There are 4 nested groupings, the coarsest first. Each group lies inside one group of the grouping before and may be the whole of it. The rows also spread widely along 18 directions, which tell nothing about the answers.
In the rows, 128 means zero.
Known rows, each followed by its group in each grouping:
[ 85 114 144 174  95 155 173 142 150 120 127 144 161 126 123 159 118 108
 104  92 123  91 123 117 173 108 137 107 160 161 160 117 140 147] => Q819 Q518 vilak bur
[132 144 111 139 149 164 169 166 137  97 161 154 166  99 203 165 113 159
  80 102  25 115 156 145 147  77  77 112 152  85 100 186 147 159] => Q819 Q518 vilak Gidog
[111 109 116  62  97 163 127 126 104 141 129 116 124 101  50 130 128 151
 139 175  97 163 129  82  90 153 143 126 139 149 144 120 175 124] => Q300 Q882 Domi nebo
[121 160 132  80 136 137 149 134 145 109 107 147 122 141  94 143 120 171
 123 127 134 152 159 143  86 145  87 108 133 166 133 158 115 141] => Q819 Q719 Meno Tomed
[125 125 165 175 108 136 153 126 125 141 107 163 159 142 155 155 139  59
 129 166  96  77  63 164 188 104  92 104  89 153  63 177 152 172] => Q819 Q867 tabi pogal
[151  82 147 119 149 150 153 185 169 144  60 103 141 130 106  96 102 177
 152 156 121 129  85 149 162 100 118 140 213 108 103 223  98 126] => Q819 Q719 Lavif zikel
[128 149 121 147 193 157 171  90 212  65 143 112 133 154  63 108 121 133
 106 147 183  88  99 142 116 157 112 129 138 122 102 161  83  79] => Q819 Q457 pipu kat
[111 100 142 166 134 165 155 149 150 117 107 155 178 116 122 122  89 120
 116 124 118 144 158 129 144 123 102  97 171 117 111 174 100 107] => Q300 Q882 mesu Gal
[127 180  94 129  90 106 154  89 107 118 194 151 114 145 160 158 185 127
  73 102 128  99 133 187  43 183 142 142  73 201  32  97 154 153] => Q819 Q457 nofa kive
[149 157  73 108 138 122 132 145 168 134 143  95 151 116 100 132 160 126
 117 111 126 110 145 101  80 119 202 146 164  59 126 103 149 126] => Q300 Q729 gis Giz
[107 111 100  82 205 117 120 143 159 144 201 199 107 116 101 151 113 129
 106  89 141 114 130 150 136 158  38 103 102 115  88 115 140 138] => Q819 Q867 liki rak
[ 46 135 171 152 141 147 164 119 170 121 167 165 162 148 161 147  75 122
  97 108  55 132 150 197 117 130  64 106 117 152  80 165 127 117] => Q819 Q719 teza dafi
[ 90 125 165 122 116  85 173 118 143 127 117 131 111 163 184 152 114 135
  97  57 166 100 163 167 153 142 146 124 155 197 118 128 104 168] => Q819 Q719 teza Lepaf
[ 78 104 144 118 140 131 117 162 169 157 124 124 108 135 109 107 136 133
 143 153  92 121 125  87 159  78 140 161 153  96 167 149 131 122] => Q819 Q719 Lavif dur
[ 81 124 122 111  88 192 142 142 149 114 135 112 138  90  72 123 145 128
 157 164  77 131  58  56 149  93  98 165 116 130 182 144 136 103] => Q300 Q882 Domi nebo
[115  84 121 120 148 148 155  88 155  71 161 121 124 117  67 152  99 116
 121 172 144  65  76 124 109 151 132  85 140 185 137 116 163 105] => Q819 Q719 teza Lepaf
[174 132 141 173 102 152 135 140  76 137 102 128 155 105 125 111 107 139
 115 112 130 163 164 130 122 157 163 123 163 110 129 124 118 145] => Q819 Q719 teza Lepaf
[152 136 183 163 112 146 147  94 120 125  80  91 128 152 104  94 133 161
 102 137 122 103 128  57 153  85 179 111 138 141 189 129 129 141] => Q819 Q867 tabi pogal
[146  85  88 154 121 123 124 148 135 127 157 151 111  97 108 120 164 107
 146 142 167  81  91  97  95 119 139 126 124 149 113 125 120 119] => Q819 Q867 tabi pogal
[ 79  56 122 124 102  93 134 179 125 143 110 160  97 136 191 142 153  84
 113 138 145 103 158 108 202  97 171 141 196 155 151 121 152 138] => Q819 Q457 pipu kat
[165 131 166 142 147 163 160  94  97 138 161 123 146 119 107 175 100 199
  77 120  44  72 104 136 126 112 112  68 104 152  92 161 175 225] => Q819 Q719 teza dafi
[166 207 130 151  65 191 157 125  99  84  99  86 150 116 116 106 143 191
 120 135  81 170 115 118  74 134 142 167 129 142 168 143 109 121] => Q819 Q719 Meno Tomed
[104 117 173 115  89 138 147 109  90 141 143  86 117 118 152 123  87 196
 127 113  61 154 140 152  76 149 153 137 143 182 122 141 130 153] => Q819 Q719 teza Lepaf
[ 71  76 149 137 135 124 154 122 174 115 157 161 120 122 111 144 101 138
 105  55 171  84 125  88 152 107  98  85 139 188 184  95 113 128] => Q819 Q719 Meno Tomed
[137 144 114 159 111 146 156 113  90  86 179 137 102 118 175 147 141 208
  86  83 105  98 124 139  84 135  94 124  97 217 124 127 100 155] => Q300 Q729 gis Giz
[115  95 149 125 100 129 118 173  96 134 105 161 102  97 186  95 113 131
 145  97 130 171 110 118 199 116  71 161 139 141 171 128 102 120] => Q819 Q719 Lavif zikel
[137 142 116  72 107 116 137 137 122 136 138 126 129  75 140 124 123 127
 144  63 153 182 145 112 104 161 112 143 126 104 121 113 115 144] => Q819 Q457 pipu kat
[ 75 131 153 140  91 156 169  77 111  97 164 128 121 107 151 132 123  91
 127 113 136 131  95 132 173 175  95 158  77 172  90 138  92 133] => Q300 Q729 gis Giz
[144 128 107  83  82 127 152 112  75 118 151  91  88 103 138 136 151 136
 128 137 140 129 120 133 118 193 189 175 138 165  99 116 143 160] => Q819 Q867 tabi pogal
[ 91 176 144 194  71 160 177 130 142 121 141 117 181 121 156 143 121 105
 127  93  97 146 147 178  83 156 149 150 132 137  82 156  93 141] => Q819 Q457 pipu kat
[160 139 129 141  90 136 121 144  68 157 124 155 112 104 149  91 144 183
 127  75 148 185 143 135  95 167  90 157  99 161  86 140  69 148] => Q300 Q882 mesu Gal
[135 130 146 175 111 167 135 126 131 104 138 112 152  85 129 108 106 128
 147 113 100 128  70  99 132 107 103 133 118 112 168 126 114 114] => Q819 Q457 pipu kat
[120 143 169 142 186 143 121  86 158 137 149 132 109 149  51  95 100 168
 130 118 158 126 119 129 102 157  91 117  90 130 122 136  81 127] => Q819 Q719 Meno Tomed
[120 126 148 191 129 103 113 149 121 162 126 184 108 141 147 130 155 106
 130 101 167 104 145 119 144 109 109 118  97 153 130 126  93 173] => Q819 Q457 pipu kat
[105 132 137 147 167 127 118 140 177  99 141 135 146 106 153 114  74  67
 173 129 121 133 101 165 137 128  87 137 131  74 132 140 103  88] => Q819 Q719 Lavif zikel

New rows, each followed by its group in each grouping:
[168 144 102 134 141  87  83 170 133 181 135 157 123 110 122 113 146 114
 158  79 167 130 106 145  91 134 124 144 112  86 117  87 117 149] => Q819 Q719 Meno Tomed
[204 201 117 180 106 113 107 105  64 129 112 140 130 114 151 102 164  70
 134  98 197 152 131 131 135 181 151 159  71  91 106  81  89 153] => Q300 Q729 gis Giz
[170 214 106 174 142 127 126 154 138 114  80 128 131 172 142 118 187  96
 124 164 148 109 136 148 150 117 160 184 132  80 119 156  92 137] => Q300 Q882 Domi nebo
[173  92 132 147 129 153 139 122 110 119 133 165 164  90 102 140 109 118
  96 108 125  98  95  82 158 108  95  55 123 135 151  98 179 141] => Q819 Q867 tabi pogal
[194  99 136 133 138 112  78 145  98 173  72 156 130 118  78 107 136 102
 180 178 158 118  43 119 133 116  91  89  95 131 117 125 150 148] => Q300 Q729 gis Giz
[180 139 148 109 136 112 130 116 117 131  95 148 135 132 143 106 124 142
 108 106 136 137 122 124 123 119  91  89 109 136 115 129 140 137] => Q819 Q867 tabi pogal
[ 75  92 126 120 129 107 107 163 140 164 164 164  94 119 149 126 144 113
 132 110 118 115 123 107 162 101 115 158 125 122 145 110 134 139] => Q819 Q719 Meno Tomed
[126  86  94 108 149 130 135 169 133 102 164 153 122  97 127 173  97 148
 119 106 119  89 124 133 126 127 110  87 177 161 176 101 166 139] => Q819 Q867 tabi pogal
[ 51 187 151 162 121 167 118 148 155 114 133 129 103 169  60 131 118 159
 162 157 114 136 113 160  98 152 108 169 122 190 219 112  95 111] => Q819 Q719 Meno Tomed
[153  76 139 131  81 122 111 170  48 206 132 141 111  96 160 107 130 177
 103  63 112 160 129 115 165 140 154 148 163 137 134  82 159 179] => Q819 Q457 pipu kat
[116 107 129  42 100 140 140 127 116 100 118 133  94 107 127  94 129 210
 122 144  96 188 140  92  65 119  68 126 128 193 146 160 129  86] => Q819 Q719 teza Lepaf
[170 136 172 135  99 132 157  71 106 113 100 132 164 111 144 126 114  92
 105 104 136 123  96 108 155 125 114  84  89 133 102 123 146 155] => Q819 Q719 Meno Tomed
[ 72 157 165 183 101 144 124 130 140 116 117 151 129 163 102 132 122 122
 141 152 106 119 148 121  89 111 123 105 112 198 205 112 124 115] => Q819 Q867 tabi pogal
[165  84 123 135 192 108 114 118 146  92 135 178 121 105 150  92  97 112
 127 137 164 130 160 113  93 115  73  72 121 103  96 157  98  89] => Q819 Q719 Lavif zikel
[161 162 174 147 189 146 133  99 162  87  95 103 137 152 130  96  95 130
 135 173  96 107  78 136 160  97  87 115 112  89 139 179 112 110] => Q819 Q867 tabi pogal
[ 60  85 174 120 109 115 144 122 135 160 137 114 111 143 155 127 112 140
 117 136  71 122 176 112 126 102 177 129 158 150 121 152 144 150] => Q819 Q719 Lavif dur
[138  90 120 131 184 119 142 130 160 112 164 142 128 110 165 147 115 175
 105 107  88  71 134 102 103  62  87  71 127 127 104 176 119 153] => Q300 Q729 gis Giz
[170 138  93 122 144 142 113 153 130 162 146 126 130  99  73 119 157 175
 139 115 123 124 108  97  79 118 123 133 115  95 110 137 119 156] => Q300 Q729 gis Giz
[ 95  85 134 117 141 140 147 105 146 107 154 119 102 117 136  78 116 164
 123 135 137 152 156 106  89 146 115 148 136 144  80 181  65  77] => Q300 Q882 mesu Gal
[160 195 107 111 160 132 149  91 113  68 138 107  98 155 156 121 144 157
  90 151 132 131 178 157  91 172 145 160 123 129  89 155  96 122] => Q300 Q882 Domi nebo
[133 198 126 139  78 148 154 118  98 109 107 158 143 154 123 149 164 138
 102 164 109 160 188 161  40 162 125 112 102 192  89 156 132 150] => Q819 Q457 pipu kat
[127 157 131  96 126 120 149  94 137  70 150 112 141  99 184 157  92 111
 137  89 104 111  85 147 109 130  83 110  95 152 135 117 134 128] => Q300 Q882 Domi nebo
[ 79 152 187  82 116 114 130  84 127 155 122  50 105 144 116 141 101 130
 158 120  93 117  97 117 163 138 186 154 121 135 175  97 152 179] => Q300 Q729 gis Giz
[139  83  64 115 154 110  84 197 129 138 169 190  91  91 118 148 163 124
 137 135 141  89 108  84 127  89  96 116 134 126 179  88 167 138] => Q819 Q457 pipu kat
[ 90 111 153 162 198 125 142 111 169 112 163 197 125 153 130 143 100  90
 102 138 139  90 148 164 159 132  57  88  98 135  71 168 107 135] => Q819 Q719 Lavif dur
[ 95 129 135 167  69 127 147 134 125 120 137 116 130 130 197 128 157  77
 130 139  96  95  50 158 171 116 146 185 124 157 108 121 145 122] => Q819 Q457 nofa kive
[120 115 164 137 124 105 124  74  86 131 158 147  88 148 176 120 142 124
  87 155  90 103 148 121 122 121 140 117  76 168  85 128 156 155] => Q819 Q719 Lavif dur
[121 102 144 167 138 150 126 144  95 158 144 186 143 149 135 132 102 162
  79 118  86 127 130 185 135 146  74  97 131 176  84 129 149 137] => Q300 Q882 Domi nebo
[161 186 150 116 130 108 142  98 134 140  96 153 167 153 107 142 128  70
 100  94 166 125 118 163 154 161 121 102  98 112  97  92 161 156] => Q819 Q719 teza Lepaf
[184 129 104 195 134 138  91 134  80 145 131 168 132 124 129  71 156 146
 100 150 126 160 177 108  64 130 138 121 114 100  94 120 110  98] => Q300 Q729 gis Giz
[ 34 100 148  60 119  87 115 154 169 129 103 177  98 141 138 143 130 100
 145 135 132 146 184  67 136  72  91  93 139 175 220 112 153 109] => Q819 Q457 nofa kive
[133  93 147 190 121 118 135 119 132 103 111 150 128 133 130 112 121 133
 108 120 163  99 173  75  98  91 158  76 153 170 182 115 107 109] => Q819 Q719 teza Lepaf
[134 163  93 123 136 133 133 146 175 112 111 136 140 146  87 120 173  79
 110 146 154 102 114  89 153 112 157 150 148  84 169  93 156  92] => Q819 Q867 liki rak
[132 174 143  90 156 109 154  94 178 115 121  90 147 142 136 160 136  73
 135 169  86  82 110 138 136 100 160 130 112  65  77 177 158 168] => Q819 Q719 teza Lepaf
[116 123 134  62 129 121 141 130 137 130 106 150 136 120 128 137 116 116
 121 107 134 150 135 112 156 128  85 108 129 132 127 131 145 132] => Q300 Q882 Domi nebo
[141  99 178 167 148 106 136  82 146 134 105 141 138 157 130  93 108 103
 107 122 169 103 105 138 134 128 122  82 116 152  91 126 121 112] => Q819 Q457 pipu kat
[173 114 121  89 116  92 100 122 115 143  79 113 124  99 146  63 152  86
 135 112 174 171 145  37 156 102 172 140 141  50 162  84 134  92] => Q300 Q729 gis Giz
[ 86 138 135 144  60 117 117 154 103 152 151 168 116 102 161 139 144 108
 142  55 134 143 109 123 133 133 101 155  90 177 172  67 123 151] => Q819 Q719 Meno Tomed
[146 140 109 168  93 167 144 121 113 161 170 132 153 123  88 105 167 148
  67 100  98 113  89 116 112 147 160 154 117 121  91  82 167 121] => Q819 Q867 liki rak
[105 109 132  96 115 124 122 138 152 125 139 127 122  93 130 103 120 118
 144  88 128 134  73  84 157 102  96 149 123 116 186  89 139  96] => Q819 Q719 teza Lepaf
[132 103 124 155 129 127 136 105 143 114 119 145 149 145 102 122 133 115
  93 143 144  95 152  93  88 108 161  76 143 156 133 109 150  99] => Q300 Q882 Domi nebo
[115 153 101 148 145 141 151 139 153  85 142 146 115 146 117 143 140 128
 123 162 150 113 160 168  82 158 131 142 144 152 100 168  89 119] => Q819 Q719 Meno Tomed
[229 111 164 182 189 101  60  91  71 151  79 138 134 152 104 102  94 116
 140 215 117 100 133 126  75 111 161  35 110 109 119 121 168 148] => Q300 Q882 Domi nebo
[138  72 144 116 141 116 127 130 123 141 139 129 125 118 161  98  86 161
 114 106  98 128  94 152 114 129 106 106 153 148 108 120 149 102] => Q819 Q867 liki rak
[ 61 115 116  95 116 115 121 169 162 143 134 133 120 109 122 150 134  53
 185 168 114 130 139 114 138 119 150 154 147 102 149 139 142 131] => Q819 Q867 tabi pogal
[167 171 152 131 124 131 126 129 118 166 105 166 144 130  90 116 137 149
 126  92 146 149 107 146 108 142  67 111  75 138  92 139 113 165] => Q819 Q719 teza dafi
[150 154 136 163 165 116  89 156 160 143 116 154 121 136 104 118 143 141
 163 150 107  98 111 105  80  61  93 108  91 108 162 150 113 145] => Q819 Q719 Lavif dur
[148 155 103 103 127 142 147 156 157 128 119 130 153 103  78 137 122 125
 142  98 162 145 129 139 103 161 126 134 153  99 116 132 118 140] => Q819 Q719 Lavif zikel
[ 62 109 118 123 116 118 144  98 179 140 204 119 101 128  94 124 159 123
 118  99 147  78  83 107  93 138 151 157 102 168 105  92 133 113] => Q819 Q457 nofa kive
[132 181 116 113 112 132 128 146 123 139 132 125 129 129 162 116 149 115
 144 123 104 149  65 198 138 163  90 202  97 113  63 145 113 130] => Q300 Q882 mesu Gal
[209 127  77  80 123 102  91 180  69 133  86 156  99 102 150 114 160 112
 140 132 183 152 105 129 170 157 119 160 148 112 139  93 144 138] => Q300 Q882 mesu Gal
[ 92 164 139 139 156 131 124 167 176 150 106 144 111 184  89 108 132 136
 149 143 154 135 100 206 138 159  97 182 142 139 112 153  83 114] => Q819 Q719 Meno Tomed
[ 56  87 185 103 101  94 159  97 164 131  98 130 119 132 176 125 134  41
 146 144 146 119 134  79 196  90 133 124 116 135 109 171 119 137] => Q819 Q457 pipu kat
[ 86 129 132 172 152 142 161 110 146  93 192 169 125 145 115 182 103 157
  85 101 121  70 181 148  75 142 111  63 122 213 137 124 122 155] => Q819 Q867 tabi pogal
[135  71 117 131 175 147 119 170 152 117 135 139 125  99 109 112  90 131
 154 153 123 111  82 128 158 117  90 118 171 105 149 149 126 100] => Q819 Q867 tabi pogal
[113 148 143 186  91 162 144 162 114 157 120 127 121 138 125 103 157 152
 114 103 133 143 119 132 175 142 144 196 148 131 135 134  88 147] => Q819 Q457 pipu kat
[ 47 113 145 135 163 135 118 107 183  91 142 146 102 137  79  98 108  71
 153 170 175 144 163  79 134 139 118 131 130 118 191 116  95  57] => Q819 Q457 pipu kat
[ 96 144 148 100  71  93 165 137 141 125 105 115 132 137 208 156 130 100
 124  79 113 113 112 163 152 115 146 148 144 169 125 121 147 158] => Q819 Q719 Lavif zikel
[102 128 154 155 130 157 134 151 127 126 144 130 117 120 151 133 109 154
 150 138  74 119  67 163 155 119  69 152 117 152 129 170 109 151] => Q819 Q457 pipu kat
[119 127 107 194 160 129 128 133 146 100 167 160 133 135 127 150 124 101
 108 142 137  86 171 141  91 132 152 100 146 130 132 117 126 126] => Q819 Q457 pipu kat
[144 112 112 168 200 115 115 102 140  73 180 162 134  94 154 167  92  50
 154 153 137  62 100 142 128 125  80  69  82 106 101 137 121 140] => Q300 Q729 gis Giz
[161 124 111 125 105 124 126 164 134 143  73 119 138 141 100 104 161 119
 114 146 146 120 128  88 143 103 194 134 188 110 178  96 167 110] => Q819 Q867 tabi pogal
[167 182 124 162 115 116 110 158  99 150  72 146 157 152 140 128 137 101
 127 132 133 153 180 159 105 141 167 127 149 105 127 116 129 146] => Q300 Q882 Domi nebo
[191  98  97 121 167 109 108 182 129 153 112 149 131 110 128 115 118 172
 125  78 157 117  99 141 131 118  97 105 168 114 130 111 126 137] => Q300 Q729 gis Giz
[131  70  89 134 126 108 113 154 110 139 191 127 100  82 153 140 118 114
 173 145 116  94  80 171  60 162 146 139 137 154  70 131 132 136] => Q819 Q867 liki rak
[144 128 141 160 129 167 156  87 114 139 159 105 147 130  75 144 137 133
  67 139 100  80 119  97 155 140 197 115 136 109 111 106 183 174] => Q819 Q457 pipu kat
[198 188  82 129 102 141 114 154  65 165 163 167 147 119 141 129 167 188
  80 115  54 162 152 186  19 160 114 129  95 131  45 118 177 159] => Q819 Q867 tabi pogal
[157 116 114 168 147 116 133 116 140  90 120 178 120 144  92 138 146 131
 108 153 182  76 157 101  60 109 122  55 118 195 143 130 119 123] => Q819 Q719 teza Lepaf
[206 113 103 125 207 101  85 130 142 109 116 139 116 116 100  98 116 117
 141 165 169 113 132  99  92 115 131  82 144  66 147 115 139 104] => Q819 Q457 pipu kat
[ 86 123 140 125 142 143 155  80 169  90 185 151 148  96 125 133 108  88
 108 109 111 115 136  85 116 112  88  97  85 111 118 130 133 104] => Q819 Q719 teza dafi
[110  89 132 140  94 145 132 150 120 142 120 117 125 112 119 106 129  94
 163 178 117 131  76 141 144 145 148 163 151 141 108 147 133 108] => Q819 Q867 tabi pogal
[155 153 132 105 129 121 131 112 104 133 148 152 138  89 176 134 140  94
 113 103 102 147 137 103 150 119  92 123  78  71  88 135 146 168] => Q819 Q457 pipu kat
[130 147 123 165 121 156 115 179  72 129 157 173 107 116 162 142 117 178
 121 107  83 143 134 169 134 147  70 142 122 171 158 122 119 161] => Q819 Q867 tabi pogal
[156 130 157 117 114 125 156 130 116 117  81 137 133 142 161 116 119 157
  94 108 127 132 119 143 161 117 105 114 148 161 127 145 133 137] => Q819 Q719 teza dafi
[ 70 123 128 146 142 119 110 136 142 139 175 113  73 136 130 129 139 133
 158 126 127  84  94 121 141 126 142 187 115 150 164 112  97 139] => Q300 Q882 Domi nebo
[114 184 139 190 131 157 124 124 133 105 153 107 139 138 134 117 100 146
 135  97 102 124 102 168 103 149 123 161 119 135 167 100  94 108] => Q300 Q882 Domi nebo
[ 84 130 134 170 134 150 120 136 107 176 182 144 116 120 104 124 128  91
 138 153 110 150 176 158 134 189 167 185 122  79  58 148 105 161] => Q819 Q719 Lavif dur
[158 150 135  77 127  89 126 135 107 116  75 130 102 116 172 137 139 112
 149 106 172 141 159  89 165 113 121 128 124 122 163 137 103 171] => Q300 Q882 Domi nebo
[129 131 151 136 118 128 144 121 122  92 111 146 101 120 120 145 129 180
 142 118 154 113 151  81  80 100  85  75 108 217 184 155  87 163] => Q819 Q457 nofa kive
[243  81 132 141 174  96  63 123  58 131  91 175  92 115 153  50 124 167
 113 174 144 159 183  76  76  98 116  69 123 103 127 131 132 105] => Q819 Q719 Lavif zikel
[107 120 128 111 154 111 107 104 120 127 163 140 110 124 171 129 134  67
 121 164  88 106 120 110 168 112 128 142  96  86 108 119 164 127] => Q300 Q882 Domi nebo
